There are 5 ways to turn a row about zero (a turn may also mirror it). The second row of each pair is the first, turned, with some noise.
Known pairs, each followed by its turn:
[-16 -27  14   7]
[-2 34 -6 -8] | (0)

[ 51  50   1 -27]
[-13 -69  28 -12] | (0)

[-9  8 17 45]
[ 27 -23 -19 -33] | (4)

[-9 13 -2 23]
[23  8 17  3] | (3)

[-13  16  27  -6]
[-29   0 -19   3] | (2)

[-41  32  12  26]
[ -9   1 -32  52] | (1)

[24 43 24  4]
[ 22  38  -9 -33] | (3)

[-33   6 -37  36]
[ 37 -18  30  34] | (3)

[ -5 -20  -5 -41]
[-24 -32 -21  -8] | (3)

[ 23  29 -19  42]
[  0 -36 -48 -11] | (1)

[ 18 -49 -16 -45]
[ -4  12  54 -42] | (1)

[-50 -31  36  19]
[-33 -52 -21 -30] | (4)

[-27  -2  -9  48]
[ 11 -22   9 -49] | (4)

[  5  26 -43  10]
[-6  4 56  6] | (2)

[ 39  49 -31 -45]
[-18 -74  21  23] | (0)

[ 38  10 -47   6]
[ 24   7 -42  35] | (3)

[ 28 -44 -10 -51]
[ 45  19 -11 -54] | (2)

[-21   9 -38   4]
[-44  -6  -9  -2] | (1)

[-35   6  33  23]
[-27 -29 -30  29] | (2)

[-14  44  -9 -29]
[-12 -46 -31  10] | (0)

[ 51  -7 -32   6]
[ 14 -14  55  21] | (0)

[29  6 10 46]
[ 9 22  2 52] | (2)

[-48   1 -50 -22]
[-69  13  11  10] | (1)

[ 39 -28  34  31]
[ 35 -47 -11  28] | (4)

[-34   7  -9 -10]
[-27  11  -2 -21] | (4)

New pairs, each followed by its turn:
[ 21 -29  29  -6]
[-42  24  -4  -5] | (3)

[ 44   2  45 -42]
[ -5  58 -43 -23] | (2)

[-17   7  22  28]
[ 13 -12 -11  37] | (1)

[  0  -7 -41 -13]
[-13  21  39   1] | (4)

[ -1 -44  52  19]
[ -3 -66 -21  12] | (4)

[18 39  1  0]
[ 27  31 -19   1] | (4)

[-19 -44 -39  19]
[-11 -25  55 -20] | (4)

[-14   2 -50   7]
[ -5  19  38 -24] | (4)

[ 40  33 -41  28]
[ 51  26 -33  28] | (3)

[-38  17  19 -35]
[-47  18 -34  -6] | (4)

[-43 -52  -5  13]
[-39 -47  27 -22] | (4)

[-37 -21 -52  33]
[-10 -12  53 -51] | (4)

[ 15  36 -14 -20]
[10 44 -4 10] | (4)

[ -7  20  34 -34]
[-33 -20 -18 -25] | (0)

[49  1  8  2]
[16 48 -2 12] | (2)

[-44  30 -13  46]
[-32 -43  23  41] | (2)

[ 45 -21  32  16]
[ 55 -20   9 -19] | (1)

[-48  41 -24 -20]
[  4 -31 -57  24] | (0)

[ 28   9 -40  -2]
[-19 -11 -15 -41] | (1)

[ 36 -29 -31 -50]
[-11  15  36 -64] | (1)

[ 51  49 -14  24]
[67 37 -4  2] | (4)

[-50   8  45  19]
[-35 -39 -40  22] | (2)

[-13 -40  16  32]
[ 14 -34  29  27] | (1)

[ 23  25  43 -48]
[-52 -35   4 -35] | (0)

[  5 -15  47 -47]
[-60   6   0 -26] | (0)

[-21  11 -22  32]
[ -6 -29  26  26] | (2)

[-27  -2 -27 -40]
[  1 -54 -14  -7] | (3)

[-22 -37  27  29]
[ -4 -55  -5 -17] | (4)

[-50  -3 -17  28]
[ -9 -58  13  18] | (2)

[-46  17 -39 -24]
[-24 -41  34 -35] | (2)

[-35   6   9  -4]
[ -2   6 -35  -1] | (0)

[-21 -26  24  -9]
[-34 -11  24 -11] | (3)

[-35  41 -48  33]
[ 58 -24 -39  33] | (0)

[-44  49   3   8]
[-23  21 -41  44] | (1)

[34 47 28 -4]
[ 33  30 -43  20] | (4)

[ 13  -1 -42  17]
[ 22  -4 -16  39] | (3)

[-15   3 -40 -52]
[ -5  -9  28 -59] | (2)

[ 22 -33  -8   2]
[  4 -19  22  25] | (4)

